There are 4 nested groupings, the coarsest first. Each group lies inside one group of the grouping before and may be the whole of it. The rows also spread widely along 14 directions, which tell nothing about the answers.
(in the rows, 128 means zero)
Known rows, each followed by its group in each grouping:
[161 139  91 125  87 115 114 160  39 205  94 144 144 199 125 117 167 106
  86 134  81 181  89 141 133 139 151  88 121 196  69 182 130 135]	K170 kif K308 K588
[153 154 126 111  73 121 142  83 127  77 164 150  85 129 154 109 141 191
 178 114  70 128 144  97 132 118 108 108 140 135 146 158 114 123]	K641 rok K159 K721
[152 151  72 135 113 120 123 121 160 133 159 120 110 138 104 119 142  94
 165  72 146 106 110 136 119 103 158 106 136 135 112 133 169 134]	K170 Bipib K134 K995
[ 64 130 103 153  94 173 133 175  43 126 148 117 159 119 120 145 123 182
 135 177 110 180 159  86 146 148 130 140 137 113  96 127 158 139]	K693 faro K620 K924
[ 59 111 123 107 114 141 114 155 117 128 147 128 118  73  89 139 167 146
 164 151 163 134 147  61 139 129 127 129 127 121 158 144  73 141]	K170 kif K308 K556
[188 121 158  72 105 116 116 114 112 138 161 194 118 129 119 113 131 150
 136 101  56 100 124  94 175 135 129 134 151 113 149 146 110 126]	K693 faro K70 K881
[102 152  77 139 109 123 161 175  96 138 108 124 109 126 137 129 162 174
 129 152 164 184 174  97 103 133 138 132 143 145 171 143  97 119]	K641 madad K493 K870
[144 146  97 106  95 163 118 114 153 108 212 153 107  87  80 128 163 121
 193  93 123 111 125 134 149 110 133 139 150 123 130 123 132 150]	K170 Bipib K134 K187
[ 94 115 144 193 175 151 118 110 136 114 108  86 181 143 163 141  61 120
  96 135 144 111 144 168 102 114 121 132 123 107  79  94 175 125]	K170 kif K164 K778
[118 102  85  95 127 163 111 128 167 172 146 127 155 101  88 100 174 110
 144 120 121 108 133 137 139 106 100  94 114 140 106 115  49 142]	K693 lopag K481 K441
[140 172 118 166 125 167 135 160 122 130 169 153 132 123 104 136 122 179
 131 182 103 170 185 154 103 104 125 109 146 130 168 104 147 117]	K641 madad K464 K221
[ 92 135  67  93  89 146 128 169 126 155 153 136 125 113  84  88 168 175
 160 155 140 142 137  63 164 161 145 126 143 127 155 132  92 133]	K693 bagin K97 K681
[ 98 117 128 132 128 142 116 127  85 102 120 119 132 113 159 123 131  97
 132  95 141 139  77 126 157 156 129 188 133 107  77 143 155 111]	K693 lopag K481 K845
[116 163  88 126  84 148 136 148 134 123 173 133 110 141 100 109 135 171
 168 165 121 144 136 107 146 141 159 109 140 125 161 131 168 120]	K693 lopag K622 K906
[127 136 204 167 122 116 163 118 113  72 116 143 110 135 192 127  87 188
 115 191 107 152 143 141 111 159 109 171 141 130 168 126 168 107]	K641 madad K772 K803
[130 137 142 102 115 137  84  90 107 122 153 158 147 132 140  90  84 196
 158  87  76  97 137  37 177 140 113 130 171 101 106 135 114 136]	K170 kif K164 K160
[160 161 135 123 101 125 150 110 129 102 136 158  85 111 144 108 178 130
 154 114 121 164 103 162 112 127 110 165 150 175 145 149 117 123]	K641 rok K321 K630
[123 108 101 131  97  99 156 145 145 130 118 119 112 131 147  73 146 143
 134 148 112 129 100 121 121 159 118 126 118 139 122 136 118 118]	K641 madad K464 K290
[138 129 120 149 150 156  90 140 128 166 107 113 139 175 122 130 141  91
  81 163 108 140 122 176 131 105 144  49  80 121 119 145 112  65]	K641 madad K493 K271
[130 127 157 133 169  98 104 106 146 144  68 125 121 132 157 109 132  91
 120  86 150 122 101 117 108 105 119 118 125 145 120 146 109  98]	K693 faro K620 K267
[ 94 121 222 147 164 142 122  97 121  75 105 122 111  93 173 178 115 108
 137 128 163 133 142 135 115 114 101 177 127 123 143 139 119 111]	K641 madad K493 K271
[208 154 164 118 116 118 118 120 113 130 139 175 113 192 151 104  87 147
 101 131  69 117 102 144 175 162 163 140 149 111 152 143 191  82]	K641 madad K464 K290
[152 162 174 129 163 121 104  93 133 139  60 135 103 177 181 123 128 134
  98 128 143 150 140 134 121 111 131 101 128 158 173 164  88  68]	K641 madad K493 K870
[169 124 168  92 144 171 121 134 165 173 154 166 157 144  93 119 100 128
 118 148 131  92 143 155 188 164 141 178 162 123 157  90 133 141]	K641 madad K493 K271
[144 117 153 162 175 128 138 150 104 107 126 146 138 116 146 181 108 129
  69 148 115 135 181 168  98  87 138 117 110  69 174 114 137  80]	K693 faro K620 K267
[ 90 111 144 172 126 116 158 136 143  92 105 100  95  92 156 134 176  97
 132 171 144 162 113 177  62 108  93 120  86 156 130 142 103 107]	K641 madad K493 K870
[149  90 158 128  94 112 176 120  79  90 141 132 125 133 164 170 123 127
 114 129  80 120 140 155 127 133 115 152 112 123 105 147 147 146]	K641 rok K321 K630
[168 114 138 125 125 126 168  93 144 123  94 109 109 187 178 168 148  94
  87 147 128 122 154 218 109 107 138  98  88 158 148 153 104 109]	K641 madad K493 K271
[149 150  81  75 117 144 122 128 119 162 112 137 114 168 132 112 150 134
 130  86 169 127 135 100 188 158 171 155 160 127 154 152  98 109]	K641 madad K493 K870
[130 122 125  98 101 103 138 118 174 157 128 135 135 138 128  49  95 190
 178 113 117  85 133  42 154 169 108 142 172 150 124 114 117 165]	K641 madad K464 K221
[129 125  37 114 123  99 164 139 160 158  80 114 112 130 152  78 201 128
 112 112 164 154 133 146  85 114 120 105 119 169 150 140  40 114]	K693 lopag K481 K845
[ 89 117 113 121 101 152 149 129 182 132 148 105 126 133 103 106 140 142
 153 192 168 113 125 145 142 162 146 138 126 148 156 112 132 149]	K170 kif K308 K556
[ 82 127 145 159 116 166 100 104  98  94 127 102 136 103 152 105 142 107
 156 119 110 155  69 141 136 139  86 153 121 140  38 143 140 116]	K641 rok K321 K630
[ 65 149 153 151 108 189 131 111  69 103 113  94 134 130 156 169 143 108
 156 148 167 187 113 157 139 146 127 191 143 177  75 146 174 150]	K693 faro K70 K881
[132 154 142 120 156 124  43 139  85 164 104 148 128 135 110 109 126 101
 131  62 119 135  84  56 167 118 140 107 139 110  95 169 127  78]	K641 rok K159 K721
[123  93 165 109 140 136  77 133 125 149 130 123 129 132 101 141 129  47
 130 105 126  89  73 118 181 135 145 115  95  99  90 156 143 100]	K641 madad K772 K803
[ 93 108 144 112 157  95 122 131 100 142  84 129 136 101 146 149 121 129
 129  73 178 117 157  50 121 118 120 161 154 131 130 145  80 152]	K170 kif K164 K160

New rows. What belongs after each?
[154  76 131  67 116  89 131 107 145 147  97 139 115 137 151  81 159  83
 120  80 117  84  60 119 172 166 131 155 119 129 106 157  88 117]	K693 faro K70 K881
[124 138  77 154  98 137 174 151 127 122 132 104 114 145 137 131 156 126
 128 158 143 157 138 178 102 132 142 128 118 148 129 129 148 126]	K641 madad K493 K870
[124 130  78 148 102 118 122 154  81 155 129 120 140 143 120 129 152 125
 129 123  77 155 134 111  99  89 119  53 102 146  80 155 126 130]	K693 lopag K481 K845
[124 119  73 124  72 169 132 122 117 126 168 123 138 128 128  89 164 154
 152 145  63 139 122 142 142 137  98  99 114 134  74 133  92 134]	K641 madad K493 K271
[ 92 156 152 168 151 135  75 138  72 154  77 126 134 124 143 135 147 143
 121 139 111 193 150  81  87  78  90  57 114 163 107 169  75  94]	K641 madad K772 K803
[128 136 162 158 180 111 117 117 178 112 109 120 123 121 140 129  89 127
 124 114 156 100 149 125 103  99 127 117 128 100 163 112 144  93]	K641 rok K159 K721
[ 69 164 123 173 160 175 130  76 127  75  88  84 126 112 195 150 145 133
 138 118 192 176 159 169  83  93 100 149 133 154 116 132 100 109]	K693 bagin K97 K681
[131 130 161 122 116  61 159 148 138 113 128 158  81 109 124 140 131 159
 144 143 139 122 153  74  94 118 140 126 139 140 213 148 126 137]	K170 kif K164 K160
[149 145  81 121  54 138 207 125 145  79 182 131  86 150 138 132 164 167
 148 188 115 141 146 190 127 153 160 141 124 143 183 131 163 136]	K693 bagin K97 K681
[144 159 160 103 149 137  95  94  84 136  74 156 103 169 174 149 160 152
  81 138 137 170 156 127 139 109 145 100 128 152 192 188  46  70]	K170 kif K308 K556
[168 125 150 167  96 139 155 121 148 106 173 131 129 161 134 120  99 131
 127 185  52 115 117 206 115 131 122 103 106 133 108 113 204 124]	K641 madad K464 K221
[111 123 102 164 130 172 137  92 165  77 181 112 149  85 140 128 124 146
 157 125  93 113 165 173  91  76  80 103 116 101  99  92 119 134]	K693 lopag K481 K845
[106 155  52 142 165 186  89 149 152 155 125 119 142 111 102 101 187 114
 105 139 160 165 133 173 119  97 134  88 112 114 141 117  63  68]	K693 bagin K97 K681
[122 153  75 125  72 151 165 112 114 139 143 117 139 152 136 122 146 189
 166 142 102 156 182 119 111 115 115 103 150 184 111 130 119 180]	K693 faro K70 K881
[ 88 121 184 148 149  90 135 169 101 167  59 114 137 157 141 141  99 127
 103 178 165 149 131  88 112 147 143 128 123 164 147 144 159 125]	K693 lopag K622 K906
[105 120 119 140 118  89 146 151 190 151 128 116 106  80  90 101 162 109
 190 124 149 119 128  94  68  97  92  97 123 180 130 124 102 164]	K641 madad K464 K221
[150 142 122 104 131 164 142 105 215 146 156 134 124 124  91 123 149 135
 156 144 153 103 173 171 128 105 121 115 139 158 178  99  90 147]	K641 rok K159 K721
[131 100 156 118 127 167 107  77 148 117 159 122 152 108 123 137 138  72
 155  98  92  90 102 175 142 106  90 127 109 137  52 124 117 152]	K693 bagin K97 K681
[152 150 135 164 185 114 108 130 102 125 113 139 146 130 149 156  81  98
 107  55 138 122 140 130 106  86 143 139 150  89 113 122 182 100]	K693 lopag K622 K906
[ 82 107 150 152 169 167  70 136 120 165 120 115 184  87  97 127 133  81
 132 119 118 129 112 127 116  94  81 104 111 137  46 115  99 136]	K693 bagin K97 K681
[ 66  79 121 142 136 139 158 132 101 121  86  88 163 121 180 138 129 159
  90 164 162 141 167 127 118 150 107 153 115 130 111 123  74 137]	K170 Bipib K134 K995
[127 105  98  86 106 147 160 137 151 108 158 147 109 100 134 105 162 179
 128 158 127 119 164 125 161 157 126 154 131  91 192 122  54 106]	K641 madad K464 K221
[163 145 112 115 110 102 129 150  43 147 138 186 137 120 134 134 128 175
 120  79  88 152 158  69 125 121 127 152 178 128 126 150 113 151]	K170 kif K308 K588
[127 124  96 103 125 161  94 140 174 173 131 134 127 144  95  69 177 135
 107 185 130 132 104 152 163 147 143  80 106 138 161 131  61  81]	K170 Bipib K134 K187
[ 94  72 147 103 133 158 136 163  97 161 115 118 166 124 112 154 139 122
  91 173 141 125 152 131 169 158 126 151 109 119 123 126  83 135]	K641 rok K321 K630
[ 97 138 149 172 126 184  84 147  96 153 118 127 163 127 128  76 139 127
 114 190  90 185  71 163 139 159  90 131 122 158  57 125 134 101]	K641 madad K772 K803
[154 135 157 150 169 158 113 100 158 144  99 127 141 138 151 122 137  74
 103 118 138 135 109 216 109 108 104 139 124 158 101 117 112 107]	K641 madad K493 K271
[ 84 133 153 165  85 100 130 175  40 116 142 146 130 116 128 134 106 208
 140 186  67 172 150  37 104 134 114 104 135 133 125 153 156 145]	K170 kif K164 K160
[161 114 142  99 115 120 123 111 145 156 171 164 155 111  92 114 101 128
 170  71 100  72 130  94 144 125 112 156 172 141  93 109 139 199]	K170 kif K308 K556
[158 154 135 114 142 155 108 116 121 128 121 167 128 136 150  90 135 180
  99 134 105 152 140 136 156 140 120 142 153 115 167 130  80  76]	K641 rok K321 K630
[138 155  99 136 115 111 134 139 110 116 134 159 128 137 155  73 109 233
 119 146  80 146 160  71 125 143 123 112 155 101 167 125 114  96]	K693 bagin K97 K681
[ 55 120  47 162 114 173 147 149  83 108 123  77 139  87 148 153 185 120
 141 121 163 182 160 141  93 104 102 131 110 128  76 137  77 131]	K641 madad K493 K271
[111  88 204 150 142 110 146 111 109  69 144 150 144  71 172 142  84 172
 129 140  69 108 160 104 101 114  68 151 127  86 125 113 119 132]	K693 lopag K622 K906
[118 111 144 118 106 130 208 145 155 107 149 145 131 103 136 132 125 195
 130 200 146 128 188 147 116 165 117 195 154 144 197  88 118 171]	K693 bagin K97 K681
[ 74 124 127 149  88  95 182 154 172  97 129  79  80 151 126 140 115 164
 167 209 177 117 159  88 111 150 166  98 102 132 203 139 182 125]	K641 madad K772 K803
[156  70 116 103 136 104 133 130 105 151 115 148 155 131 147 121 135 124
  73 107  90  96 135 132 136 128 120 118 111  99 115 138  63 122]	K170 kif K308 K556
[143 110 171 140 155  63 108 115  85 126  77 156 126 119 180 115 116 135
  95  83  92 127 117  82  91 104  99 113 127 126 116 164  86 105]	K170 kif K308 K556
[ 94 140 130 142 110 142 142 126 134 102 138 114 105 129 131 158 149 171
 143 196 122 152 187 123  97  88 123  60  96 139 188 146 102 110]	K693 lopag K481 K441
[146 140 118  98 118 140  83 118 118 164 121 151 122 162 118  91 155 122
 117 125 112 132  87 120 171 145 151 105 129 140 129 163  97  95]	K170 kif K308 K556
[120 111 113  96 103 154 112 183  70 160 138 135 117 135  83 160 186  75
 109 151 135 154  94 140 184 154 171 134 100 121 124 169 125 102]	K641 rok K159 K721
[171 111 129 129 144 109 141 127 138 125 133 150 139 139 146 118 103 139
  94 117  89  99 141 146 128 121 137 124 128  85 145 114 141 103]	K693 faro K70 K881
[128 156  76 137  82 162 117 149  58 158 149 132 158 157 115 109 132 181
 137 132  70 170 146  98 147 132 122 100 146 146  74 141 137 141]	K641 rok K321 K630
[ 90 131 149 156  86 113 133 190 100 138 155 150 121  76  91  94 142 174
 174 187  84 171 117  65 101 143  88 127 140 161 120 129 139 153]	K641 madad K464 K290
[108 148  52 141  85 170 171 131 111  94 165  99 128 144 140 145 133 183
 147 143 138 147 184 142 135 134 148 136 138 111 132 120 150 135]	K641 rok K159 K721
[180 127 111  59 122 106 141 153 118 160 131 188 103 123 117 122 160 159
 115  98 130 119 168  82 164 139 148 149 158 109 208 147  49 112]	K641 madad K493 K870
[145 136 124  99 164 149  87 146 162 145 133 172  96  69  96  99 203  83
 126 106 154 143  96 149 139 113 120 144 129 113 175 136  38  68]	K641 madad K493 K271
[109 141 126 121 150 155  88 158 101 154 121 159 137  76 105  97 168 105
 134 104 146 169  85 115 144 138 116 182 159 131 110 128 103 110]	K693 faro K70 K881
[152 110 110  98 103 112 107 145  56 162 112 158 130 144 136 112 167 121
 104 104  64 148 100  97 154 129 129  98 115 127  92 176  88 103]	K693 faro K620 K267
[ 89 148 168 141 158 153 107 108  75  92  91 133 127 106 184 145 124 150
 121 113 153 171 140 105 134 128 115 180 154 116 134 145 111  94]	K693 faro K70 K881
